The rows come from 4 hidden closed curves, with some noise, and rows from the same curve form a group. Each curve winds through 8 dimensions. The rows are also pushed far along 6 directions, which tell nothing about the answers.
Known rows, each followed by its group:
[ -7 -11  -9 -11  20 -16  -7  -7  -4  -2 -23   7   6   9  -2  15  -1   7
  -5  20]
Y
[-26 -37 -15  19  11   9 -17  22 -13 -17  -4  11   4   4  -2 -14  20  12
  18   7]
V
[ 11   0   4   8 -41  -3  10   2  -4   8  -3  -1   4  15  -7  -7   2 -10
  -2 -18]
Y
[ -5  16  -1 -25  22 -19   7  -6   2   9  -4   9   0   0   0   5 -10  -3
 -20  18]
Y
[-16   0  -7  -2  19  -7  -6   2  -7  -8  -9  17   7   0  -1  10   8   8
  -6  13]
S
[ 24  13  15 -20  -2 -17  25   9   5  12   8 -14   2  -5   5   2   0 -27
  -6  -3]
V
[ -7 -18  18   8 -21  10  -4  -1  -7   3   2   2  -4  12  -4 -15   2   4
   6  -1]
D
[  2   1   2  -5  -5 -20  -5   0  -2  -6   0   4   1  -7  -6  10 -10  -1
   6  -4]
S
[ -3 -15 -15  16  21   6 -19  -5  -8   6  -1  -3   1  -7  -6   8   0  -1
   4   1]
V
[-16 -16  -3 -20   0 -18  -4  15  -2  10 -21  14  -3  14 -10  -6   0  -7
 -12   9]
S
[  7  12   0 -22  20 -11  -3  14   6  10  -3   3  10 -20   8  15 -11   0
  -2 -13]
V
[ -3   2   9  -7   8  -9  -1   0   1 -12   6   0  -6  -5  11   7 -12  14
   7   3]
V
[ 16  -5   3  -6 -11   2 -21  -9  -4  15 -10   3  11   5  -8  18  -4   1
   3 -16]
Y
[-10   4   6 -12 -11  -8   2   0  -2   6 -14   4   2  -5 -10  -3 -15   2
  -7  -4]
D
[  3  13   3  -7  -7  -6  31   8  15 -19  16 -12 -15  -1  18 -21  -2   3
   6   9]
S
[  5   2  14 -22 -20 -18  -1  25  -3   7  -8   7  10  -5  -7   1  -2  -9
   3 -24]
S
[  8   3  13 -19  -4 -15  13  15  14 -12   6   6   4 -15   5   2   4  -8
  13   1]
S
[-14   1 -17  36  33  19 -19 -15  -7  -9  -5  -3  -2   6   3  17  14   6
  -6  12]
D
[ 19  13  15  14  -3  12   4 -10  10   0  16 -17  -3 -11   8  13  -1 -11
   7 -11]
D
[ -3  10   4 -10  21   6 -12  -7   4   8   6   3 -13   1  10   8 -10  13
 -10   3]
V
[-12 -19   4 -32 -13 -26   0  30  -1   1 -11  25  11   1  -7 -12  -1   0
   7  -1]
V
[ -5  -1 -14   0  27 -17  -3  -6  -3   3  -5   3   3  -5  -5  10  -6  -7
  -7  16]
V
[  4 -19 -12  -3   0  -7   7   4 -11  16 -16   0   6  19  -8   4  14 -19
 -17  12]
V
[-10   0  -7 -11  26   4 -20  -4  -8  -9  18   4 -14 -11   4  -8 -10  29
   9   7]
D
[ 5  2  9  8  2  6  0  3  0 -1  0 -4  2  7  7 12 10 -7 -3 -3]
V
[-18  -4 -18 -11  25 -21  14  -2  -1 -14   1  -2 -16   0   4 -17 -10  10
  -3  33]
D
[  2   2   0 -17  18 -18  14   5   9 -12   4  -7 -12  -7  18   9 -13   8
   1  14]
V
[  6  -1 -16  -8  24 -21  11   8 -13   2 -16   4  18   1   0  22  16 -14
 -15  14]
V
[ 14   7   5  -5  -3 -20  12  10   6  -7  10  -4   5 -14   1   0   1 -15
  13  -6]
D
[-11  21  16 -33   2  -9 -17 -17   1   7   3   9 -20 -12  -6   7 -36  22
 -12  -2]
D
[  2 -27 -14  -1 -10  -9  -7  13 -10   4 -12  10  15   5  -6   8   5  -2
   6  -5]
V
[ -6   4  11   7 -15  19  -7 -22  -5  12   2 -10 -17   4  -7  -7 -16   9
 -11  -5]
S
[-15  -1  -7 -14  22 -11 -15  -3  -3   0  -1  10 -15   1  -7   2  -5   4
 -10  18]
D
[ -5   8  -4  -1  19 -11  -3  -2   0  -6  -8   7   2   3   2  17   5  -1
  -9  12]
D
[ -5  -7   9  -6   0   3 -18   0   7   1   1  13   1  -7  -4  -2  -6   9
  13  -5]
S
[  0  -6 -19  13  17  -3   1   0  -3  -9  -2 -11  -3  -4  -1   1   9  -6
   4   9]
D
[ -9 -27  -1  15   2  10  -4   5  -7  -1 -10  -4  -4  22  -3 -16  23  -5
   3  13]
Y
[  7   6   8   3  -7  15 -13  11   1   4  14  -3   4 -14   9  -3  -9  13
  16 -33]
V
[-13 -26   5 -12 -15 -34  -4  19  -6 -22   0  19   5  -4  -9 -14  -3   9
  29   6]
Y
[ 10   5   1 -21   3 -29  -4   1   2   3  -3  13   8  -9  -8  22  -8 -11
  -1   2]
S
[  0 -22 -18   9  15  10 -11   2 -10  -9  -6  -7   3  -9   3  17   6  11
   8   3]
V
[ -9 -25  -4   2 -18  16 -25   3 -12  10  -7  14   7  11 -10 -14   1  19
  10 -13]
D
[  2  -4   2 -16   8  -4   8  12   0 -15  13  -3   0 -12  10 -17   2  16
  20   4]
Y
[-13 -15   7  -1  -6 -18  -4   9  -5 -12  -5  15   8  13  -4 -14   6   7
  15   9]
S
[-17  -6   1  30  23  27  -8 -15 -14 -14  24 -15 -20  -2   5 -17   5  16
   5  16]
D
[  6   2 -19   2  23 -16  20  19  -1 -20 -10   0  20  -9   8  14  27 -13
   3  13]
S
[  2 -11   3 -17  -6 -18  -2   3  -2   3   0  10  -2  16  -3  -9   1  -1
   3  10]
Y
[ 10  -8   0   3  11   9   0  10  -3 -11   1 -10   8 -12  10  10  13   4
  14  -4]
D
[-12   4  -4   2   9   2 -12   6  -3 -14  10  15  -4  -7   4   3   3  16
   4   0]
S
[  9  -9   2 -25  -7 -27  13  10   7  -9  -4   6   0  -2   2  10   0  -8
   4  10]
D
[  5  -9   4   4 -32  10  -9  14  -4   1  -2  -1   6  -3  -8  -2   2  -1
  12 -29]
S
[ -1 -11 -10  11   9  -4   6   3 -13  -2 -14 -12   8  -4 -10   9  11 -16
  -4   8]
Y
[  5  25  32 -22 -18 -18  20  -2  15  -7  19  -2 -12   7  13 -25 -19   8
   8   1]
S
[ -6  -6  -5  -4   8 -14  -1  -4  -3  -1  -4  -1  -2  -9  -9   4  -9  -4
   0   9]
Y
[  9  15  -7   3  28 -10   5  13   3  -6   7  -5   2 -10   9  11  15 -14
  -1   0]
S
[  5   6   6 -36  -8 -12 -19   5   6  15  -1  19   7 -12  -7   4 -22  11
   5 -19]
D
[  9  17  -3  -6  21 -12  10   4   2   1  10  -3   0  -2   6   9   7 -16
 -10   8]
Y
[  3  -5   2 -22   8  -8   7   9   0  -3  -1   0   4  -7   3  -8   2   5
   8   6]
Y
[ 14  14   8 -19  17  -3  -5  -3   2  10   3   0   7 -13   4  10  -5   3
   1  -7]
Y
[ -3   5  25 -25   0 -10   0  12   4 -13  19  -7 -16 -20  10 -12 -21  20
  18  -8]
Y
[ -1  -5   2 -14  14 -34  11   5   2 -16  -7   5   7   0   1   4   4  -6
   8  23]
Y
[  9   2 -10   9  25   1  13   1   6 -15   6 -21  -7  -7  21  17   3  -1
   1  10]
V
[ 11  -1   8  -8   6   1  -6  10  -1  -6  10  -2   7 -12   6  -3   7   7
  19  -9]
Y
[  8   5  -4   1  23  -3 -12   0   5  -8   4  -5  10 -14   7   7  -3   8
  19  -5]
S

New rows, each followed by its group:
[-18  -2   0   4   2   4   0 -15  -9  12   4   0 -25  26 -10 -22   0  -5
 -24  23]
D
[ -2  -2   1   2   3  -5   9   7  -2   2  -7  -1   6  11   1   2   9 -15
  -9   7]
V
[ -5 -12  12  -3 -21  -2   1  17  -1   1   3  11  -7  23   4 -17  11   0
   1  -4]
V
[  5   3  19  -8 -29   2   5   1  -4   6  15  -2  -4  -4  -9 -13  -8  -6
   3 -12]
D
[ -6 -20 -10   4   2   1  -7   2  -5  -5  -4   0  -4   6   5   2  -5  13
   5   4]
V
[-18 -21   1  14 -12  -2 -14  13 -17   4 -10  12   2  16 -14  -9  12  -4
  -2  -4]
Y
[ -2  14   6 -12  16  -7   5  -7  -5 -10  15 -16 -11 -25   5  -2 -24  17
   5   3]
Y
[ 11  13   5 -10  15  -2 -18  -1  -2   8  12   5   7 -17   1  15  -6   4
   6 -15]
Y
[ -9 -10   1  24 -16  14 -10  11 -10  -7   9  -1  -5  10  -2 -12  12   2
   8 -13]
Y
[-10 -24 -14  15  14   2 -15  21 -12  -3  -8  10  11   6   1   1  20   2
   8  -3]
V
[-15 -10  -1  10  22   2  -2   3 -14 -13  -2 -13  -4 -10  -1  -2   4   6
   5  11]
Y
[ -5   5 -13 -10  23 -11  -2  -5   4  15 -14   5  -8  15  -5   9   6 -17
 -27  20]
D
[  9   2  -5  28  -9  10   9   6  -7  -3 -16 -16  18  -6  -9  19  24 -28
  -5 -13]
D
[  1   4  20  -8 -13   2   9  -4   3  10   6 -14 -15   1   0 -16 -15  -1
  -3  -4]
V
[-6 -3 -5 12 19 -4 -3 -9 -4 -3 -7  1 10  3 -8  6 10 -9 -1 17]
Y
[  9  17   7 -13  -2 -12  19  16   7  -2   4  -9   7 -17  10  -2  -9  -4
   4 -14]
V
[ -7  10   5   3  11  -1  -3  -1  -5   6   6  -1  -9   4   0  -2   0  -3
 -11   1]
Y
[ -1  -5  -5  10  17  13  16   2   2  -4   2 -15  -5   9  12  -9  16  -7
  -5  18]
D
[  0  10   6   3  11   7  -8  -4  -5  12   4  -6   1  -6   4   0 -13   9
  -3 -13]
V
[  7  -1   1   9   0  -7  -6   7  -2 -15  16  -2   6 -21   1   4  -3   3
  25 -12]
V
[ 10  13   2  -6   5   6 -13   2  -2  -3  18   2   1 -16  12   7 -10  22
  11 -20]
V
[ 12   2   5   5  -4  -7  -6  -2  -2   7 -16   3  16   1  -5  33   5 -15
  -6 -11]
V
[ -1 -19   9   2   7  -8   5  18  -7 -21   7   0   7 -13   5   0  16  -1
  22   7]
D
[ -8   5  -8   6  20   8   1  -6  -7 -15   2 -13  -2 -18   7   4  -9  20
   3   5]
V
[ 21  20   3  11   1 -10  16   2   5  -5   3 -10  14  -9   0  23  15 -31
  -3  -5]
V
[-13  -4  -3  -7  13  -3   0   8  -1 -18   6  -1 -12  -1  11  -8  -4  19
   7  11]
Y
[  4  10  20 -29  -6 -15  -4  -4   4  17  -9  14   1   6  -1  15 -15   0
 -15  -4]
V
[  4   1 -14   2   2   1   8   3   4  -2  -9  -5   5  -2   2   6   5  -6
  -4   1]
S
[-13  -3  -4   3   9 -11  11  15  -5 -21  -1  10   3   6   5  -4  21   0
   1  17]
S
[  2   2 -12   9  -2  16  -9  -8   1   5  -4  -6   0  -3  -1   2  -7   9
   0 -11]
S
[-15 -26  -2  11   9  -3 -11  12 -20  -2 -10   3  11   0 -10  -6  11   1
   8   3]
V
[  9  20  13 -10  -7  -6  15  11   6   1   9 -10   2 -13  10  -7 -14   1
   4 -18]
V
[-14 -18   7   0   0  -3  -7   5 -17  -5   7   9   0  -3  -9 -12   4   8
   9   7]
D
[ 15   3   5 -14  18 -16   0  18   0  -8  -5   4  22 -19   7  34  10 -10
   7  -7]
V
[ 11  23  -3   6  11  -5  12  -9   6   4   0  -6   9  -4   5  14  -2 -12
 -10   0]
D
[ -3  -1  -3   1  -7 -10  -4  -8  -3  14  -4   5   1   9 -10  -3 -11  -7
  -8   1]
V
[ -1 -17 -11 -17  13  -4 -12   2 -10   0  -3   4   2 -11   0  10 -10  18
   5   4]
V
[ -1 -17 -13  11  -1   2   6   3  -5   1  -1  -6  -5  16   4  -7   6  -4
  -3   9]
V
[-29 -23   1 -20  -9 -13 -30   3 -13  -1  -2  28 -13   5 -20 -16 -13  22
   6   7]
D
[  4   2  -7  -3   4  11 -19 -22  -3  25   0  -2  -4   0  -4   8 -27  13
 -11  -9]
V
[ -9   0  15   2 -16   9 -15   5  -5  10   6   3 -10  10  -4 -20  -5   9
   3 -18]
S
[ 26  14  -7  -1   9  -6   3   4  -4   5  -2  -8  24 -10   0  23  11 -16
   1 -13]
S
[-11  10   5  -4  -1   3  -2 -14  -5  -9   5  -4 -19   1   1  -1 -14  19
  -8   8]
D
[  8  20  12 -18  -3  -6  18  -5  14  36 -17  -2  -6  29   4   6  -2 -29
 -42   4]
V
[ -8  -5  -2  17  -4  10 -12 -13 -10  14  -7  -3  -8  17 -12 -10   3  -3
 -11   0]
D
[ -6 -10 -10  11   7   7 -18  -6 -10   2   0   2   7  -4  -3   6  -9  14
   6  -6]
V
[  7   3 -10   5  18 -12   0  12  -1   1  -3   3   9   0   0  11  20 -20
  -3   1]
S
[ 16  -9  -5  11   0 -10   6  20  -5 -11  -8  -3  26  -6   5  28  21 -17
  10 -10]
V
[ -4   6   0 -25   8 -10   5   3  14  -4   9   6 -10 -14   6 -11 -18  11
   6   6]
Y
[-11  -9  13  -2 -21 -11  -1  -3   2  -1   4   8  -7   8 -11 -22 -10   1
   9   4]
Y
[ 13  10   1  -5   3  -9   7   3  -9  10  -3  -2  13   2   2  12   6 -10
 -10  -7]
V
[ -1 -19 -12  18  13   4  -8  30  -8 -12  -1   2  17  -8   6   5  24  -3
  19 -13]
V
[ 15  -3   1   0   1  -6   9   3   3  -7   1 -13  -3  11   9   4  12  -9
   4   7]
Y
[ 14  20  16 -18  16 -15  17   9   2  -2   8 -16   5 -26   9   8  -9  -8
   3  -7]
V
[-10  -8 -13  -9   8  -7  -5  16   0   0 -10  11   8 -11  -2   1  -3   5
   3  -4]
V
[ -1 -14   0  -3   6 -10   5  13   1  -5  -8  -7  -8  11   5   2  13 -11
  -1  10]
Y
[ -4  -2 -14   6  15   3  -5  -8 -16   0  -7   1   5   2  -1   9   2  11
  -9   8]
V
[ 1 10  0  2  1 -2  7 -1  3 -5  4  0 -3  0 -1  1  7 -9 -5  6]
V
[ 16  13   9  33 -23  23  12   9  11  -7  14 -20   3   6   9 -10  20 -19
  12 -23]
D
[-11   1   3  15  -7   4   9   7   1 -13   5  -5  -1   3   5 -21   2   5
  11  -2]
D
